The rows come from 5 hidden closed curves, with some noise, and rows from the same curve form a group. Each curve winds through 4 dimensions. The rows are also pushed far along 2 directions, which tell nothing about the answers.
In the rows, 128 means zero.
Some rows, each with its group after it:
[144 124 117 124 141 161 114  73 191 167 150 153 202]
k_120
[117 102 183  90  85 126  98 113  45 117  76  90 153]
k_581
[129 108 128 139 140 125 144 118 171 132 131 140 161]
k_117
[135 137 153 133 136 127 119 132 142 143 147 140 151]
k_581
[134 128 137 120 167 180 124  54 189 171 158 176 242]
k_110
[135 111 138 125 113 158 133  94 116 127  99 132 146]
k_117
[115 131 140  88 133 148 105  94 100 144 126 134 183]
k_75
[132  99 139 132  93 122 120 116 108 115  97  91 129]
k_110
[121 120 142 133 134 142 144 112 119 116 115 142 136]
k_110
[140 158  99 139 144 110 120 155 162 145 166 126 113]
k_75
[128 138 122 103 146 146 111 106 131 152 135 137 166]
k_75
[144 114 157 115 114 135 115 119 115 143  99 116 142]
k_581
[140 141 137 152 163 154 130  91 208 161 191 181 201]
k_581
[107 105 127 122 101 138 130  88 101  92 101 120 137]
k_581
[137 117 128 156 105  98 142 169 115 102 109  96  67]
k_110
[148 132 160 148 139 129 132 147 146 144 137 142 126]
k_581
[133 121 106 140 128 148 131  88 184 141 159 148 174]
k_120
[148 143 114 137 142 125 117 138 165 149 147 126 126]
k_581
[100 108 126 116 121 162 142  70 121 112 125 155 175]
k_120
[135 121 143 156 103 101 134 160  96  98 108  86  78]
k_110
[117 109 155 129  90 110 128 149  70  96  96  98  92]
k_75
[122 111 125 133 121 140 145 111 127 113 110 139 122]
k_120
[146 133 134 173 123 107 146 161 132 107 129 109  82]
k_110
[152 137 108 137 150 146 130 118 176 156 134 143 138]
k_75
[119 133 110 147 143 157 134  69 196 139 189 173 207]
k_75
[136 125 141 157 118 106 149 175 117 110 124 121  71]
k_75
[134 121 133 138 156 159 153 100 166 136 133 168 158]
k_117
[152 137 125 132 128 133 120 136 136 151 129 119 121]
k_117
[130 104 136 129  99 139 133 108 105 114  93 114 125]
k_117
[147 118 142 128 143 148 132 112 151 153 115 142 154]
k_110
[119 124 127 152 127  85 157 194 111  92 111 110  50]
k_117
[142 126 123 118 132 140 118 115 136 141 107 127 129]
k_581
[141 145 139 128 152 142 122 124 160 163 164 151 168]
k_75
[105 129 129 101 136 120 115 117 109 132 139 123 166]
k_117
[133 159  95 148 162 123 134 141 193 147 191 158 131]
k_120
[116 124 116 110 101 113 105 123 109 121 127  98 138]
k_120
[121 134 124 106 118 155 108  88 108 140 139 130 171]
k_117
[128 125 124 132 117 124 116 109 145 132 148 118 164]
k_110
[106 107 124  78  87 131  95  93  55 105  68  80 132]
k_581
[113 144 107 120 134 121 117 121 138 130 159 131 144]
k_120
[122 108 139 108 115 145 132 112  89 120  87 126 133]
k_120
[133 145 126 122 157 135 137 149 138 151 138 150 120]
k_120
[173 133 129 171 123 103 145 194 155 136 122 112  55]
k_75
[139 143 114 143 160 107 131 159 179 151 165 137 132]
k_117
[146 130 123 130 121  97 118 174 135 142 128 101  97]
k_110

New rows. What belongs after each?
[119 126 140 142 110 107 133 145 112 103 131 117 100]
k_581
[123 129 120 140 106 129 139 137  94  99 119 117  85]
k_117
[106 120 133 113 134 129 137 125 104 114 117 139 127]
k_110
[128 140 125 105 144 138 110 120 122 148 130 130 151]
k_75
[161 141 126 171 126 100 130 171 157 132 146 101  91]
k_110
[118 102 127 111  85 101 115 148  84 110  95  82  99]
k_110
[105 127 129 126 118 119 144 146  79  92 111 124  86]
k_117
[154 144 152 167 160 133 144 145 190 153 168 170 135]
k_581
[128 148 124 116 147 150 122 113 131 147 149 150 152]
k_117
[136 140 148 136 130 103 131 173  87 117 111 100  81]
k_110
[143 142 121 165 140 123 131 126 177 136 173 130 146]
k_110
[149 135 133 127 136 131 114 126 154 164 148 130 159]
k_75
[128 116 121 101 123 157 110  72 130 144 111 127 183]
k_75
[152 126 117 148 131 138 145 136 170 151 144 144 128]
k_120
[126 128 113 141 142 148 128  78 192 143 178 155 201]
k_110
[126 107 122 131 118 155 141  87 147 133 131 150 170]
k_120
[160 122 133 154 116 111 126 151 148 137 122  97 107]
k_110
[106 104 168 116  95 126 128 124  60  93  82 111 114]
k_581
[162 134 131 180 121  93 141 188 147 115 131  95  59]
k_110
[159 134 152 124 111  91 113 205  86 141  99  80  60]
k_75
[153 150 134 136 166 137 133 147 169 167 154 157 134]
k_75
[105 132 142 108 123 126 122 128  84 119 130 128 139]
k_75
[125 126 110 141 129 137 145 115 142 113 129 139 118]
k_75
[133 147 115 116 160 139 116 117 163 159 154 152 159]
k_120
[129 121 135  95 111 161 103  79 102 148 115 120 182]
k_117
[157 133 132 134 146 133 124 130 172 167 140 133 152]
k_110
[102 125 123 128 115 127 132 108 109  96 129 131 128]
k_581
[124 143 139 162 145 121 152 148 155 113 161 161 109]
k_581
[104 117 162 128 129 153 131  78 126 116 139 160 191]
k_581
[132 136 139 119 125 117 111 144 116 145 142 116 137]
k_75
[111 129 117 101 116 120 101 114 108 132 137 111 153]
k_120
[154 133 103 175 135 113 154 164 189 127 151 138  77]
k_120
[126 121 137 108 131 140 134 132 100 134 103 134 121]
k_120
[112 109 154 121 111 141 125  90  90 105 105 119 162]
k_110
[123 150 122 121 125 133 125 141  91 124 133 124 104]
k_117
[165 133 137 144 130 113 127 171 145 146 109 113  83]
k_581
[108 111 121 111  84 111 119 129  57  84  87  84  90]
k_75
[135 101 137 121  97 130 122 119  99 122  89  98 129]
k_117
[159 154 126 143 148 106 135 205 123 147 125 118  49]
k_117
[178 137 142 178 149 118 153 175 192 149 141 146  83]
k_581
[142 157 113 139 173 131 141 154 173 152 157 164 113]
k_120
[166 137 110 155 150 138 139 139 205 170 159 150 135]
k_120
[140 115 124 162 130  97 154 170 159 115 122 117  82]
k_117
[146 113 127 123 125 157 124  95 159 159 123 139 175]
k_120
[126 153 116 128 144 152 130 111 134 139 160 154 142]
k_117
[120 138 121 123 108 127 116 131  91 115 129 109 109]
k_117
[132 119 118 148 141 153 156 101 170 127 134 165 141]
k_120
[120 151 111 149 140 102 143 174 126 102 143 133  59]
k_581
[ 97 133 120 118 137 118 129 120 118 114 149 136 150]
k_117
[143 134 129 122 140 143 109  98 163 167 157 137 189]
k_75
[124 134 117 107 121 110 100 131 116 128 121 101 123]
k_120
[132 111 157 100 113 145 111 106  93 143  95 117 162]
k_75
[143 106 136 115 105 137 123 121 113 138  91 109 129]
k_120
[121 131 136  97 129 124 121 153  81 134 104 117 109]
k_120
